The rows are grouped in 3 different ways at once. Each group adds its own fixed numbers to the row, and there is some noise. The rows also spread widely along 10 directions, which tell nothing about the answers.
Some rows, each with its group in each grouping after it:
[ -8 -14   1 -29   5   4   4  -5 -18  21 -17  18  11  12   7   5 -17 -13
   4  12   4   9  19   1   5  -7 -11 -13  -2  -3  10  -5  13] | (2) j_977 j_510
[ 10  12   9  17   1  33  -4  -8  -1  32 -14 -12   9 -10  17 -15 -18  26
 -26 -43  -7  12  -7  18 -14 -26 -13  12 -25   9   1 -17 -22] | (1) j_446 j_633
[ 11   5  -8   5  10  15  -3 -17   2   4  -5  15  -1   1   8 -13  -2  11
  -2   5  -8  17 -22 -11  -6 -17  -7  23  20   4  13   3 -28] | (0) j_605 j_510
[-11 -21 -29 -11   2   8 -14 -15  -7  -9  -6  23   3 -18  -2  -1  -9 -22
   0  25  -1  17   6  -4  22 -17 -13 -16   9 -11  -1   2   9] | (0) j_605 j_325
[  8 -33  -2   8  14  -9   2 -12 -25   2  -4  27  -3 -16  19  10  -9 -28
  -2   1 -13  30  13 -21  -2  -7   3   1  -6   4 -30  29  17] | (1) j_446 j_325
[ 13 -24  -9   3  19   5   0  -6 -15  17  -8  15   9  -2  -1 -10  -9   1
  -2   5 -16  20  -8   2  -1 -13  -2   9   0   6   7   5   2] | (2) j_977 j_633
[  8 -15  -1  16  10  -6  13  11  -7  -2   9  -2  16   6  12  25  -8 -21
  18   3   4  -7  10  -9 -12   2   4  -1   1   8  -1  -7   9] | (2) j_491 j_633
[  9  -3 -13  23   4  15  -3  -2   3  -1   4  -7  12  -8   0   3  -9  -2
   1   1   1   4  -6  -3  -2  -8  -1   6   5   5   6 -14 -14] | (1) j_491 j_510
[ -2  13  11  10 -11  10  23   2   3  27  -4 -15  11  -4  -9   5 -26  11
   7 -39  -1  13   0   4 -15  12  -6  -6 -26  12  15 -24 -24] | (1) j_491 j_325
[  2   3   0   9  -6   1   4  -2  -8   7  -3   4  12  -9  15  10 -17  -8
  14   2   5   5  13 -13  -3   6   1 -12  -9   2   6  -8   2] | (1) j_605 j_510
[  2   8 -25  27 -12   6 -19 -25  -1 -14   4  18  12  -8  17   2   1 -13
  14  32 -13  28   2 -30   6   8   9  -3   6   5  -8   3  -8] | (0) j_977 j_325
[ 15 -16 -16   8  14 -28  -4 -10 -10  13   3  37   7   6   6  16  -3  -5
  29  24 -15  -3  -2 -30   6   5  -3  14   5 -12  19 -14 -15] | (0) j_446 j_510
[ 15  -8  21  17  10   8  20  14 -18  10  -5  -9   6  -7   7  -1 -12   3
  16 -17  -9  12   2   9 -20 -15  -2  -1  -5  22  14  -1  11] | (0) j_446 j_325
[  9  -5 -11   6  14  13  -4   1   1  11   2  -2  18  20   4   0  -3   0
  -1  11   4  -6  -4   4  -5 -12  -8  15  15   3  11 -22 -14] | (2) j_977 j_510
[ -2 -10   1   1   4   1  11   3 -14  -6  -2   9   7  -6  12  13  -9 -18
  16   8   4   8  11  -7  -3  -3   0 -12   5   8   1   9  14] | (0) j_605 j_633
[  7   5  10  11  -6   3   3  -8 -13   8  -8   5   7  -5  17   6 -15  -3
  18  12  -4  16   9 -18  -5   5   7  -6  -2   6  15   3   7] | (1) j_491 j_510
[ 24 -24 -30  35   6 -16 -19 -10 -17  -3   5  23  12  -9   2  -1  -4   0
  23  42 -23   5  -1 -19  16   1   9  12   4 -10  23 -12   5] | (0) j_491 j_510
[ 10 -13  -3  23   1  13  -2 -10 -20  -2  -3   8   4  -8  18  -2  -3 -10
 -11  -1 -16  27   6  -9  -6 -14   1  10  -4   9 -18  13   3] | (0) j_491 j_325
[ -5   9   7  18 -16  21  12  -1  -9 -10   0 -13  11  -7  12  10 -13 -14
   8  -5   5  18  15  -6  -7   5   3 -14  -1  19  -9   3   4] | (0) j_491 j_510
[  7   2   9  23  -9 -19  18  -1 -11  -3   3  11  10 -29  28  31 -18 -20
  36 -14  -1   1  21 -30 -11  16  14 -19 -21  12  -6   6  10] | (1) j_491 j_510
[ -7   4 -11   4  -3  30  -2 -13   9  -2  -2  -5   6 -15  10   6 -12 -11
 -18 -18  11  10  -1   2  -2 -20 -12  -2   2   7 -16  -5 -19] | (1) j_491 j_510
[-17  17  17 -23 -10  13  -1 -21 -12  11 -18  23   9  15  45  12  -8 -20
  -3   8   5  21  26 -21  -8  -3  -2 -13  -2   8 -17  17  12] | (2) j_977 j_633
[ 11 -39 -14   3  22 -16  17  15 -15  -3   8  11   6  -8 -14  19  -9 -18
  26   7  -2 -11  -2  -4   4 -12  -6   2  14  -1  17 -10   4] | (0) j_491 j_510

New rows, each followed by its group in each grouping:
[ 14 -14   5  -2  19   0   0  -4 -11  24  -8  19   9  19  31  14  -3  -1
 -14 -18  -7 -15   2  -2 -15 -30 -11  29  -6  -5  -5 -11 -13] | (2) j_491 j_633
[-17  29   7   0 -16  40   4  -8   8   4  -7 -16  18   0  16  -1 -17  -4
  -1 -10  11  22   3   5 -10   1  -3 -22  -4  20  -1  -4  -6] | (2) j_977 j_633
[ 22 -20  -5  13  18   6   8  13 -16   8  -3  -5   7  -5 -23 -24 -12  19
  20  26 -13  14 -16  12   1 -10  -2   9  17   8  49 -10   6] | (0) j_605 j_510
[  7  -2   1  15   1   6   5  -2  -7   6   1   0   8  -5  11  12 -12  -7
   5  -7   1   3   3  -9  -8  -1   0   4  -2   6  -1  -6 -10] | (1) j_491 j_510
[ -4 -13  -9   5  11   4   9  -1   6  -5   8   1   5 -11  -3  16 -10 -23
   6  -9   8  10  -4  -8  -7  -5  -6  -4  10   8 -12   0 -11] | (1) j_446 j_325
[  7  29  -8  40 -18  19 -17 -21   6   9  -2  -4  16 -17  33   3 -14   8
  -2 -15  -5   9  10 -15  -7   3   3   2 -26   4 -11 -17 -20] | (1) j_446 j_510
[  2  -7   4  14   6  17  18   5  -4  10   1 -11  11  -9   4   4 -13  -4
  -6 -27   4  11  -4   8 -16  -7  -4  -1  -8  17 -10   0 -11] | (1) j_977 j_633
[ -3  -8  11 -29   9  25   2 -10 -18  22 -26  18   0   5  18 -10  -8   1
 -19 -11  -5  11   4  14  -5 -45 -23   3   2   6   3   3   1] | (0) j_977 j_325
[ -4 -30  -1  -8   8  -4  12 -16 -28   3  -2  26   0   8   8   9  -6 -33
 -11   5  -2  39  12 -25  -3  12   2   6   4   6 -40  35   0] | (1) j_977 j_510
[  1  -6  -2  11  -2 -10  21   6  -6   6   4   4  13  -6  -5  15 -14 -11
  25 -14  -4   6   6 -10  -7  14  -3 -11 -10  12   3 -11 -10] | (0) j_977 j_325
[  8 -13  -1  21   7   8  14   6 -13  -4   4   0  11 -10   8   4  -6 -10
   8  -6  -6   8   1  -1 -10  -9   3  -2   2  17  -6   7   2] | (0) j_977 j_633
[ -2 -10 -13   0  10   8   4  -7   2   3  -2   8  11 -17   3   3 -14  -8
   1 -11   1   7  -5   1   0 -10  -7  -6  -3   3  -4  -1  -7] | (2) j_605 j_633
[  1 -30   9  15   8  10  16  15 -28  -4   4 -16  10   4   5  11 -12 -28
   0   7  10  18  25   3  -8   1   4  -7   5  15 -18   9  28] | (1) j_446 j_510
[ -7  14   4  11 -12  47   0  -2  -1  20  -9 -28  23  15  12  -8 -16   4
 -35 -34   7  17  14  25 -17 -13 -13   3 -20  16 -22 -22 -15] | (2) j_977 j_325
[ -7  -7  11 -15  -2  11   5   1 -17  26 -21   9  12 -22  28   9 -26  -5
  -7 -32   6  -7  26  15  -2 -28 -15 -24 -35   2  -2 -12  14] | (1) j_977 j_633
[  1 -28   6  -8  22  -9  18   4 -15   3   0  16   4  -9  15  21 -10 -30
  11 -16   1   6  13  -7 -12 -14  -7  -6   0   9 -19  14  15] | (2) j_446 j_325
[-10 -11  -9 -14  20   8  21   5  11  -5   4   2   5 -10 -13  12  -9 -21
  14 -12  10   7 -17   4  -8 -14 -13 -10  24  14   1   2 -16] | (2) j_977 j_325
[  4   1 -12  16  -2  20  -6 -10  -5 -11  -3   3   5 -21   5  -6  -8  -2
  10  11  -7  20  -4  -5   6 -14   0  -6  11   9  11   3   1] | (0) j_491 j_510
[-14 -13 -16  10  -6  12   2   3  -6 -10   3  -7  17 -24   0  13 -19 -27
   8   6  11  11  16   2   8   3   1 -35  -7   8 -11  -2  17] | (1) j_977 j_633
[ 16  -4   0  23  19   4   9  16   6  -1  11 -10  13   0  13  11  -6   1
  12  -1   8 -23 -13   1 -22 -18  -3  15  15   9  15 -16 -12] | (1) j_605 j_633
[  3 -17   2 -11  19  -2  19   7  -3   4   6   7   2  23  -7  14  -2 -12
  14  16   9  -2 -13 -10 -11  -4  -6  15  33   3  17  -2 -14] | (1) j_491 j_510
[  0  -6  -8  21   3  13   7   8   2   7  11 -21  16  14 -12  11 -13  -7
   1   1  11   4   3   0  -9  11  -5   6   4   5   3 -26 -18] | (1) j_446 j_510
[ -4 -17  -8  -3   4   5   6  -4 -16   1  -4  15   8  -9   8  10 -10 -20
   5   0   0  11  12  -6   3  -9  -6 -11   2   4 -11   4   2] | (0) j_977 j_510
[  3   7   6  11 -10  19 -13 -13 -14  16 -14   3  10  -7  27  -6 -16   1
  -2   5  -6  21  20  -4  -1  -9  -1  -7 -19   4   3  -6  13] | (1) j_446 j_325
[  9 -28 -16  17  12   3   2  -2 -14   7  -2   5   9 -19  -7  -4 -17  -6
   1  -7 -13  21  -1   5   6  -6   1  -2 -11   5  -2   3   7] | (2) j_491 j_633
[-18  -3   3 -17   9  17  25   1   8 -12   1  -2   5 -13  -1  13  -8 -29
  12 -13  16  19  -6  -2 -12  -8  -6 -21  23  24 -13  19  -2] | (2) j_977 j_325
[  2  -2   6 -20  19  19  -7  -7   0   8 -16  14   2 -17  27  -4 -10  -2
   6  -3  -2   4  -2   8  -5 -47 -18  -8  11   5  17   3  11] | (2) j_446 j_325
[ 11 -26  -5   3  17   3  -6  -4 -17   9  -2  17   4  15  15   4  -3 -11
 -12  20  -7   9   0  -7  -4 -19  -2  21  12  -4  -3   7   6] | (1) j_491 j_633
[ -9 -11 -20   7  -6  33 -14 -15  -9  -8  -6   1   4 -17   8  -4  -6 -17
 -21  -3  -2  25   9   7   9 -24 -11  -8  -2   5 -23   3   3] | (0) j_491 j_325
[ -4   2 -15  12   0  18  -1 -10  10  -8   7  -4   5  -5  -1   4  -5 -10
   2  12   4  19 -13 -10  -1  -2   2   1  18   7  -3   3 -16] | (1) j_491 j_633
[  2   2   3   6  -6  26  -7 -11 -13  14 -15  -4  10   0  10 -14 -13   4
  -7   7 -11  34  10   6  -2 -10  -1  -3  -8   9   8   0  13] | (2) j_491 j_325
[  0 -16 -16  18  -5 -11  -4  -9 -18 -13   2  25  14 -17  21  18  -5 -30
  23  26  -7  10  21 -25   8   7  10 -19  -6   1 -13   8  19] | (0) j_977 j_633
[  6  -6 -11  11  -1   9 -10 -15  -9  18  -9  14  16  -4  14  -6 -13  -2
  -5  -2 -13  20   9  -4   0  -5  -2  -1 -19   3  -6  -8  -3] | (2) j_977 j_325
[ 14 -12  -2  20   7   5   4  -2 -15   4  -2   1  11 -11  11  -5 -12  -5
   5   4  -5  16   6  -4  -6  -1   5   1  -4  10   1   5  11] | (2) j_605 j_510
[ -5  38  39 -19 -16  14  11 -23  -8  17 -23  17  -3   4  50  11 -13   0
   8 -14   3  23  12 -27 -21  -3   1  -5  -4  14   2  22  -2] | (1) j_491 j_510
[  5 -25 -14  -1  21  22  -1  -1  -8   5   1   3  11   8  -1  -4  -3 -10
 -17   3   3   7  -4  11  -4 -27 -12  15  17   6  -9  -2  -6] | (2) j_977 j_510
[ -4   3   9  -6  -8 -14   2  -9 -17  21 -10  21  12   6  24  21 -18 -11
  23  12  -2   8  25 -21   1  15   2 -18 -21  -6  12  -8  14] | (1) j_446 j_633
[  1  -2  -9   9   1  32  -9   3  -2   7  -5 -14  17 -13  10  -5 -13  -2
 -12  -6   5  -2   6  20  -2 -31 -12 -10  -7   6   4 -24   0] | (1) j_977 j_325
[ 11  -8   2   0  10  -2  -6  -2  -9  27 -12  14   8 -11  19   5 -15   6
   5 -12  -8  -8   7   0  -4 -24 -13   1 -18  -5  18 -23   0] | (1) j_446 j_325
[ -4   5   3  12  -1  10  26  19  12   8  11 -29  17   8 -12  18 -19  -4
  13 -24  19 -12   2   9 -19  10 -11  -5  -2  11  11 -33 -21] | (1) j_605 j_325
[  7   2  -4  16   7   2  13   3   6  11   6  -7  16   7  -7   3 -13   5
  17   0   1   6 -10  -5 -11  15   2   6   3   8  18 -14 -18] | (2) j_605 j_633
[  0 -27 -13   9   7   6   7  -3  -9   0  -1   2   6 -18  -8   0 -14 -17
  -7 -10  -1  24   3  -2  -1  -1  -5  -4  -5   8 -20   8   0] | (1) j_605 j_325
[  8 -44  -9  -8  18  22  -5  -5 -34  24 -19  10   7  -1  -5 -28 -17   0
 -35  -1 -13  34   9  24   8 -25 -12   9 -11  -1  -9  13  23] | (2) j_605 j_633
[ 10  -9  -4  -1  16   4   3  -8  -3  20 -11  21   9 -22  14  -1 -13   6
   3 -21 -12   3 -10   1  -5 -26 -10  -1 -12   5   7  -1  -9] | (2) j_977 j_633
[-12   3 -16  16 -15  17 -12 -20  -4 -18   4   4  16  -5  24  21  -9 -36
  -4  10   9  17  30 -19   4   8   5 -17  -2   2 -37   6   8] | (2) j_491 j_510
[ -2  -4 -17   3   2   2  -6  -8   0  13   1   8  19  13   1   6 -11  -8
   9  15  -2   6   2  -7   5   7  -2  -3   0  -2   8 -19  -9] | (2) j_977 j_633
